All groups share one centre, and each spreads out both ways along 10 directions, with some noise.
Known rows, each followed by its group:
36 2 -103 87 150 21 42 98 -86 161 -91 -24 -279 258 -128 292 -115 : (2)
-474 94 -6 367 124 141 -55 -138 109 -65 -89 -303 -122 -196 185 -82 178 : (2)
253 -132 331 -77 212 -76 -235 254 -419 309 -200 -69 -159 269 258 -270 -87 : (1)
151 -299 322 -146 38 -228 138 20 -28 -128 -157 188 339 -231 188 62 191 : (0)
-20 -110 -102 152 -153 -245 59 -181 -213 -238 -319 -65 199 -238 334 386 96 : (0)
-108 53 8 442 100 -297 314 127 58 -216 37 40 340 201 -32 440 226 : (0)
-80 139 203 -215 67 8 -310 314 265 112 -326 352 235 -210 35 -362 21 : (0)
-165 290 280 -116 -111 106 -243 445 -184 68 -50 134 -54 -27 -25 -98 -142 : (3)
-293 -16 -10 -91 164 148 400 -291 -36 -28 -199 -35 195 40 279 -345 69 : (3)
296 349 15 313 118 88 26 78 -279 41 -297 6 -317 -193 251 -160 416 : (1)
45 -184 255 -41 238 -21 -548 -315 230 -69 -83 -67 125 -297 248 243 344 : (2)
-289 149 -303 -186 -314 353 -156 -315 147 -51 158 115 68 141 168 -121 -472 : (1)
-197 193 -148 367 -56 15 -132 -132 -366 -165 -47 -216 -29 -204 70 -463 -73 : (2)
-293 -85 239 130 -174 -107 -377 363 -136 -274 -25 212 -87 51 96 -202 -384 : (3)
249 74 -68 109 120 -7 435 99 -600 308 -22 -163 68 74 -267 -189 -145 : (1)
-363 73 -275 -188 -206 -112 -24 107 -223 -283 -486 138 8 194 4 222 -444 : (3)
-234 -113 48 222 -125 -223 -299 251 13 -212 -6 162 167 -69 -171 -67 -339 : (3)
-361 193 25 22 40 -85 -350 234 48 -216 -419 113 -51 -40 169 19 10 : (3)
297 -13 -54 -106 69 82 -54 -192 -252 69 -103 38 15 14 228 -544 99 : (2)
309 18 -194 170 81 5 349 -186 -272 140 -18 -122 -31 -89 -121 54 100 : (3)
-424 113 -142 230 11 -1 43 -52 71 -205 -65 19 65 -46 -181 348 -153 : (3)
-371 155 157 -113 -207 294 79 3 -296 -357 -6 92 -285 65 366 77 -203 : (3)
94 -35 31 67 -40 0 -178 101 -286 164 15 -203 -124 97 -24 266 -204 : (0)
297 -46 -93 121 180 -223 134 1 -307 286 -3 -570 -210 -154 -99 -144 291 : (1)
-112 -47 15 -100 -115 -125 54 -69 25 -515 -141 231 24 -160 87 17 17 : (0)
-8 -8 -137 94 -148 -101 110 -117 -272 -240 -150 84 68 -22 145 -39 -77 : (0)
-94 -201 212 -276 -15 -12 -96 -102 -121 -81 -207 101 371 -440 -215 103 -168 : (0)
-570 88 50 -33 -13 19 -170 78 189 -143 -66 32 139 160 63 344 -135 : (3)
-410 -40 -22 145 302 -198 -224 -51 95 -134 -327 -196 9 44 92 44 167 : (2)
230 99 -364 -13 -138 215 69 -321 104 300 251 -203 75 90 -69 7 -68 : (3)
-35 -343 53 543 131 -26 -164 -334 258 42 179 -89 277 -393 121 225 118 : (2)
10 284 43 264 -54 -5 -516 379 -186 241 54 1 -181 357 39 57 -181 : (0)
-153 -93 -1 4 -161 -29 245 -78 -133 -267 184 -84 45 -578 -435 218 -92 : (1)
9 226 -156 -217 78 160 -277 -71 -52 11 -358 -28 -307 205 162 -62 2 : (2)
-379 269 -228 117 -313 56 -222 61 31 -236 -80 -144 -247 -112 40 -53 -177 : (2)
-5 -96 40 -26 -70 -74 125 -3 -90 80 254 -117 296 227 61 -102 -56 : (1)
334 65 74 250 29 34 65 217 -268 155 -151 281 -121 296 187 -80 -98 : (1)
-6 -42 69 188 15 117 98 -264 44 -55 98 70 233 -505 -119 -370 28 : (3)
217 -60 237 157 451 -41 318 181 -380 292 -514 186 172 -128 -134 45 35 : (1)
-157 -294 29 65 141 -50 -25 -148 -102 -13 217 -250 -78 217 -144 218 -225 : (0)
-29 -331 324 -88 195 -32 4 262 340 172 30 -75 -330 498 522 -168 251 : (2)
-297 300 178 18 -232 6 -294 65 102 -564 -28 17 -48 -320 292 159 336 : (1)
-135 257 131 205 -201 56 25 81 -228 -99 -9 181 506 -235 57 138 -91 : (2)
-4 40 -113 -4 14 -158 -317 243 -156 169 -320 20 -122 529 154 -15 -298 : (1)
-107 -25 5 -75 -94 -124 52 -88 -21 -7 481 -557 335 -236 -177 202 287 : (1)
129 153 1 88 253 185 45 -409 -313 124 -62 -84 229 -399 -380 349 150 : (2)
-114 475 -174 106 71 70 -217 365 243 383 -226 33 7 299 -124 -18 -4 : (0)
3 -184 207 -231 82 -242 29 323 229 35 -242 157 13 186 74 138 91 : (0)

New rows. What belongs after each?
-33 6 104 86 -105 -73 -278 316 -109 165 222 68 61 352 -42 -245 -360 : (3)
-224 -11 70 40 80 -87 50 -77 226 -222 -132 226 327 -79 192 36 242 : (1)
425 4 22 126 86 271 33 -34 -321 510 -42 4 -178 -308 -329 218 -186 : (1)
456 123 -677 -145 -149 -104 -13 -379 -13 388 -129 -145 235 -106 -291 215 -106 : (3)
92 85 -194 311 -293 -129 30 40 -446 -65 98 86 219 -192 -218 73 -369 : (2)
-34 182 -133 169 204 151 40 -259 190 225 -198 -20 186 -184 105 102 340 : (1)
-161 -165 324 -220 -106 70 -61 -80 -101 -149 268 -194 178 -434 -105 -15 -5 : (1)
-335 81 -483 10 -264 147 411 -268 78 -199 131 171 200 -171 -470 215 -462 : (1)
73 38 -85 127 13 -166 221 127 -148 -36 -124 272 136 449 220 -194 -50 : (1)
-439 -213 64 201 326 -120 -222 -193 81 42 -82 -162 532 165 -58 173 -33 : (0)
-315 144 -325 -129 -288 187 -52 -231 120 -177 74 89 12 -33 -152 82 -466 : (1)
-228 218 -129 -62 -282 253 -167 -62 -19 -199 -51 226 -88 -35 -40 183 -361 : (1)
3 99 70 657 -156 129 152 -168 -354 -9 258 70 349 -396 5 -38 -125 : (2)
57 168 -361 -290 -154 447 235 -504 103 386 278 -255 211 106 143 -181 -46 : (3)
-143 -116 275 39 54 -276 292 173 -280 -373 -54 -95 112 -297 -95 -101 243 : (1)
115 -303 153 258 23 -34 181 -65 -343 -94 492 -195 -196 254 -130 171 -156 : (0)
-89 134 57 20 112 -74 -192 36 -18 30 -283 -161 -51 -82 203 -44 231 : (1)
-303 19 -133 -25 -143 154 -426 -253 504 -114 -99 145 -15 -192 152 316 -106 : (1)
-189 91 -209 185 -178 -127 106 -109 154 -359 -13 16 -23 -164 53 31 109 : (1)
-214 233 -123 -288 55 -29 -166 85 84 78 -442 40 130 128 184 -340 34 : (3)
-275 156 -119 -79 -13 353 -354 -197 219 93 -327 146 -69 -200 28 250 -197 : (1)
321 289 -135 89 -311 39 52 221 -353 102 -177 52 -220 -98 42 55 -144 : (0)
214 -32 44 -121 114 207 -25 -6 -203 570 40 14 165 407 99 -130 -316 : (1)
-161 216 221 24 24 439 97 -177 -33 -39 97 -30 -235 -210 285 -164 265 : (3)
-40 196 63 284 153 -123 99 341 -182 47 -38 -24 54 -21 -375 641 146 : (3)
68 275 -106 -301 -204 213 254 88 -22 121 21 88 -72 -54 -200 180 -65 : (2)
184 362 -510 298 -112 324 269 -199 -212 187 -144 170 -219 -29 -267 119 -296 : (1)
302 204 -142 482 146 215 489 -102 -176 249 -297 259 -47 -338 -276 297 123 : (1)
87 -82 -112 -180 13 -276 -224 253 -100 141 -355 105 96 503 245 -335 -223 : (3)
330 -78 94 247 373 94 64 -136 102 284 -408 224 -101 6 494 -350 340 : (1)
59 44 341 61 174 126 211 -11 -143 -110 -63 -49 -102 -156 263 226 430 : (3)
241 371 143 7 -171 316 -404 208 -546 91 -85 -55 -568 -117 88 -16 -130 : (1)
-115 -363 -125 77 -64 -151 303 -453 -393 -419 -33 -42 130 -118 126 -22 -158 : (0)
226 -9 207 282 -98 38 98 -6 -34 -158 166 51 -77 -564 -118 296 334 : (1)
-213 159 -413 -130 -99 -45 -34 -94 37 -38 -353 -16 43 137 5 222 -165 : (3)
138 -326 123 -18 29 87 101 -178 104 169 268 -117 152 -336 -151 149 2 : (1)
142 417 -261 90 -247 228 82 99 57 -86 103 147 -496 91 137 -309 36 : (0)
-145 190 80 -25 20 98 259 44 -337 -271 -250 11 -162 -191 36 261 48 : (3)
130 62 -40 -173 51 -89 9 142 -40 407 -15 -21 464 251 -135 -134 -86 : (3)
-46 8 -196 498 -434 -18 74 233 -36 -45 216 219 -115 122 90 31 -466 : (2)
-37 -280 354 -161 208 -196 -226 113 -81 -33 -172 -220 -39 -45 339 -414 216 : (1)
99 -160 185 -279 -259 168 -293 -113 -60 -54 103 3 -125 4 547 22 -75 : (3)
-121 223 289 24 124 412 478 -89 -168 99 237 -46 130 -313 -86 -69 257 : (3)
-76 -51 -175 -94 134 -9 193 -34 -20 253 -185 -14 255 466 238 -720 -133 : (3)
212 -126 131 246 199 -320 193 265 -291 -60 -253 107 242 -265 -366 0 85 : (3)
75 -294 40 130 -20 -230 495 -9 -130 -170 162 -8 192 -55 -92 -166 45 : (1)
-173 -159 294 -61 132 -71 -25 -53 226 -197 30 173 378 -208 55 -39 232 : (0)
67 118 -150 -149 134 87 215 -281 -46 73 -320 217 410 -5 132 -207 87 : (2)
-194 146 273 -186 227 20 -291 26 -81 38 -224 -244 156 -101 280 -73 297 : (1)
-71 -65 -225 -135 7 204 152 -200 -92 344 -105 119 229 152 -255 -9 -494 : (1)
335 25 22 -7 96 380 491 -275 -207 422 122 263 317 164 82 -402 -189 : (1)
224 -89 37 167 131 111 -234 -487 21 74 -91 87 245 -259 248 57 206 : (2)
254 208 -55 -338 -281 149 28 11 127 -38 -331 216 -240 -525 223 -33 197 : (0)
213 -195 -217 -66 -173 25 199 -352 -186 -11 -231 -354 -371 -94 508 301 107 : (0)
-128 1 150 -2 9 285 -7 -84 108 6 -161 450 164 -163 -64 291 -247 : (1)
-264 -142 76 36 122 -163 -3 85 -188 12 -43 -57 355 -40 -524 424 -325 : (0)
156 171 -145 142 -340 153 271 -38 -413 -218 257 -20 -339 -261 -174 -213 -211 : (1)
397 -326 -198 54 -8 -9 487 -485 -272 114 170 -123 158 -67 -22 -14 -62 : (3)
235 134 96 11 -48 115 -341 57 -199 192 93 -140 -249 306 513 -386 78 : (1)
-417 231 -146 63 -153 66 -594 65 188 -209 -165 154 -136 -14 104 -205 -277 : (3)
-137 407 -311 41 -286 172 252 101 -226 -13 -228 192 -1 189 106 -213 -282 : (2)
